The groups are shells around one centre, one inside the other: the same stretched ball of 5 dimensions in 6 sizes.
Some rows, each with its group after it:
[ 17.9 -11.3  -3.4  -6.7 -19.6  -9.9   1.8  10.8]	T
[ 25.7   1.9  -9.0  13.1 -42.4  -2.3  16.0   0.0]	X
[  9.1 -12.8  -1.8   3.2 -14.0 -11.7   3.4  -3.7]	H
[ 36.9   4.9  14.8  11.9 -29.7   3.4   6.2  10.7]	X
[ 12.4  10.3   7.7  43.4 -17.7  20.8   0.9 -60.8]	T
[-10.8 -22.2  -0.3  -4.2  -8.8 -31.1   4.1  10.9]	J
[ 34.1   2.3   0.9   1.8 -34.4   2.9   5.1  12.0]	H
[  5.4   2.2   8.1   1.0 -30.8  -6.9  -2.4  14.3]	H
[ 45.8   5.5   1.0   0.0 -40.5   6.8   7.0  19.4]	J
[  5.7  13.5  21.5  38.5 -21.3  12.6  -1.8 -36.5]	D
[-17.2 -15.9  -9.4  -2.8 -17.7 -23.8   1.5  -0.2]	X
[ 24.5   8.6  17.3  37.4 -23.0  10.0   8.3 -28.3]	D
[ 28.9  11.9  -3.9  21.6 -43.7  12.6   9.9 -15.3]	T
[  0.1 -13.4   6.1   5.8  -7.6 -14.7   0.0  -5.2]	D
[ 16.4  11.8  13.9  44.6 -21.7  16.7   4.9 -48.6]	H
[ 35.0  -2.6   8.6  -7.4 -30.6  -6.9   4.6  33.9]	J
[ -0.2  13.3   9.2  37.3 -17.5  22.5  -8.9 -59.9]	A
[  6.2   9.6   7.5  51.6 -19.5  15.3   7.1 -65.2]	X
[-19.2  -9.8   6.8  10.8  -3.9 -10.7  -8.6 -23.2]	D
[-17.8   0.9   4.8  24.0 -14.6   0.2  -6.3 -38.9]	D
[  7.3 -17.0  -7.2  -1.0 -20.7 -23.1  11.5  10.6]	T
[ 24.4  -5.0  -1.5  22.6 -18.0   2.3  10.4 -26.7]	X
[-20.3  -2.4   8.1  32.2 -12.8  -8.0   1.6 -39.3]	J
[ 14.8   8.4   8.3  -2.6 -35.0   3.8  -7.5  15.3]	T
[ -8.4 -12.6   5.8  26.1  -3.8 -13.3   5.7 -33.1]	A
[ 39.6  15.6   0.5  19.9 -47.2  16.7   9.6  -6.7]	A
[ 28.1   2.9  -8.6   2.7 -40.2   2.9   7.3   5.4]	H
[  7.5  18.2   9.1  34.9 -26.5  25.6  -7.7 -50.4]	A
[ 24.7  -7.2 -13.8   8.0 -25.4   0.2   9.4 -14.8]	X
[ 20.9  -7.8  -6.7  16.6 -23.9  -6.0  14.4 -14.5]	H
[ 11.6   5.6 -12.0   7.4 -37.0   8.4  -0.4 -15.8]	X
[ -2.3  -4.8  21.2   1.6  -6.5  -7.4 -13.1   3.5]	A
[ 13.8   6.4  14.0  34.1 -25.9   2.0   9.6 -22.4]	D
[  1.0  17.2  14.6  43.2 -18.4  25.5  -8.9 -62.7]	J
[  4.2  -4.5  -1.7  -9.0 -35.4 -17.5   3.2  28.7]	J
[ 30.9  -0.7   3.5  -2.0 -29.0   0.2   2.0  15.0]	D
[ -4.7  -2.7   0.2  36.6  -9.9   3.7   3.5 -57.5]	T
[ 20.6   4.9  -1.8  33.0 -32.5   5.5  15.0 -30.3]	H
[  2.3 -16.8  -1.5 -11.1 -10.3 -16.7  -4.0   9.7]	A
[ 27.0  -4.5  11.6   3.0 -28.5 -13.7  10.6  27.5]	J
[  6.2  -5.0  16.7  28.2  -5.4  -3.5   2.6 -28.0]	A
[  4.3  -7.3 -18.0  -2.9 -32.3  -9.4   4.8  -1.0]	T

New rows. What belongs after each?
[-10.9   1.1   1.1  29.5 -20.0  -0.7   2.1 -40.1]	D
[  7.0  -1.1 -18.0  12.5 -27.6   7.0   1.6 -33.9]	A
[-10.5 -15.1  -3.0  -0.8  -5.0 -12.1  -7.3 -14.7]	A
[  4.3 -14.7   0.9 -24.3 -24.5 -27.0  -1.0  46.2]	J
[ 32.4  13.5   3.5  28.6 -32.2  22.6   3.5 -32.4]	D
[ -9.9  -4.1  19.6  22.6   1.2  -1.2 -10.2 -33.2]	J
[ 16.0 -12.3 -15.7 -20.7 -31.7 -15.3   3.4  27.9]	A
[-11.5 -14.8  -3.2  -0.5 -18.2 -24.9   4.0   6.2]	T
[ 20.2   6.5   2.4  32.1 -17.5  20.5  -0.3 -50.9]	J
[  1.9  12.5  19.1  32.6 -23.5   9.3  -3.0 -29.4]	D
[  6.3  -1.4  18.9  10.7 -19.9 -10.8   0.7   9.2]	D
[  0.8   0.1  -5.2   1.9 -24.4   2.8  -7.9 -13.1]	H
[ -5.2   8.6  21.3  28.6 -11.8  10.3 -11.4 -36.1]	D
[ -5.2   8.3  29.9  25.9  -7.2   8.7 -15.2 -28.1]	J
[ -5.5  -7.2 -13.3  16.1 -23.2  -7.6   6.9 -28.5]	D
[  5.6   2.1  10.8  37.4 -20.8  -1.6  10.7 -32.1]	T
[ 11.3  18.0  23.5  49.6 -22.0  20.2   0.4 -50.1]	A
[ 22.4  -8.7  -7.0   8.7 -33.8 -16.3  20.0  10.7]	J
[-10.1  -2.5  13.0  34.5  -1.2   2.9  -4.6 -52.5]	A
[ -6.3  -0.4  18.2  15.0 -20.0 -12.6  -0.4   1.3]	A
[ -5.3   7.4   2.6  26.5 -26.2   6.3  -1.6 -35.2]	D
[ 25.1  -3.0 -12.6 -15.9 -36.2  -1.4  -0.4  20.1]	J
[ 28.6  16.1  17.9  37.9 -35.8  12.5  10.6 -19.1]	J
[ 15.2   9.9  18.0  34.4 -14.6  17.9  -4.3 -41.9]	T
[  8.8  16.4   3.4  26.7 -36.3  17.2  -2.1 -31.5]	A
[  3.6   5.4  24.1  43.1  -9.7   5.7   1.7 -42.4]	A
[  2.1  -6.0   6.8  37.8 -10.6  -5.7  11.7 -41.5]	A
[-11.6  -5.6   1.7 -17.5 -19.5 -10.5 -16.5  15.4]	J
[ 19.1  -0.6  -5.2  16.9 -35.1  -4.8  14.7  -6.5]	H
[  3.7  -6.5  12.2  24.5 -11.6  -9.8   6.8 -18.8]	D
[ 40.9   9.0   1.5  20.5 -41.3   9.3  14.3  -4.2]	T
[ 12.1   7.5   1.5  12.6 -24.7  14.9  -8.3 -24.6]	D
[ 13.8 -11.8  -7.4  -6.0 -17.8  -7.7   0.0   2.0]	X
[-15.2  -8.8  11.0   8.2 -15.2 -21.4  -0.1   2.9]	A
[ -5.9   5.9   0.1  31.7 -16.0  14.4  -6.0 -57.9]	X
[  3.5   6.7  10.7   2.0 -29.9   0.4  -8.7   7.6]	D
[ -2.3   9.2  -5.3  26.6 -28.7  13.3  -2.5 -45.2]	A
[ 30.6   5.5  13.5  17.0 -33.0  -0.2  10.0   8.0]	T
[ -3.0   2.5  14.5   9.7 -11.1   5.8 -15.6 -18.8]	T
[ 11.4 -14.3  -2.8  13.7 -13.4 -13.5  11.4 -13.0]	X
[ 23.1  12.3  26.6  18.4 -26.1   9.0  -3.8   1.4]	X
[  7.0  10.8  13.8   3.2 -33.6   3.4  -9.0  10.4]	A
[ 18.3  -2.2   2.4  14.7 -33.1 -11.2  15.1   6.0]	X
[ -4.1  -4.3 -15.7  22.7 -23.7  -1.2   7.1 -41.8]	X
[ 24.0  -2.6 -11.1  -2.2 -38.0  -4.8   8.7  11.8]	H
[ -8.7   9.2   1.3  34.2 -24.2  11.1  -2.2 -51.1]	A
[ -5.5   2.9  23.7   7.7 -14.7  -3.8 -12.9   1.8]	T
[ 25.6   2.4  -3.0  17.5 -25.3  11.0   3.8 -24.5]	H
[ 17.0  -4.0  -3.1  37.9 -19.8   0.2  18.0 -42.6]	A
[ 34.5  16.5   5.9  12.5 -37.3  23.5  -4.5 -10.4]	J
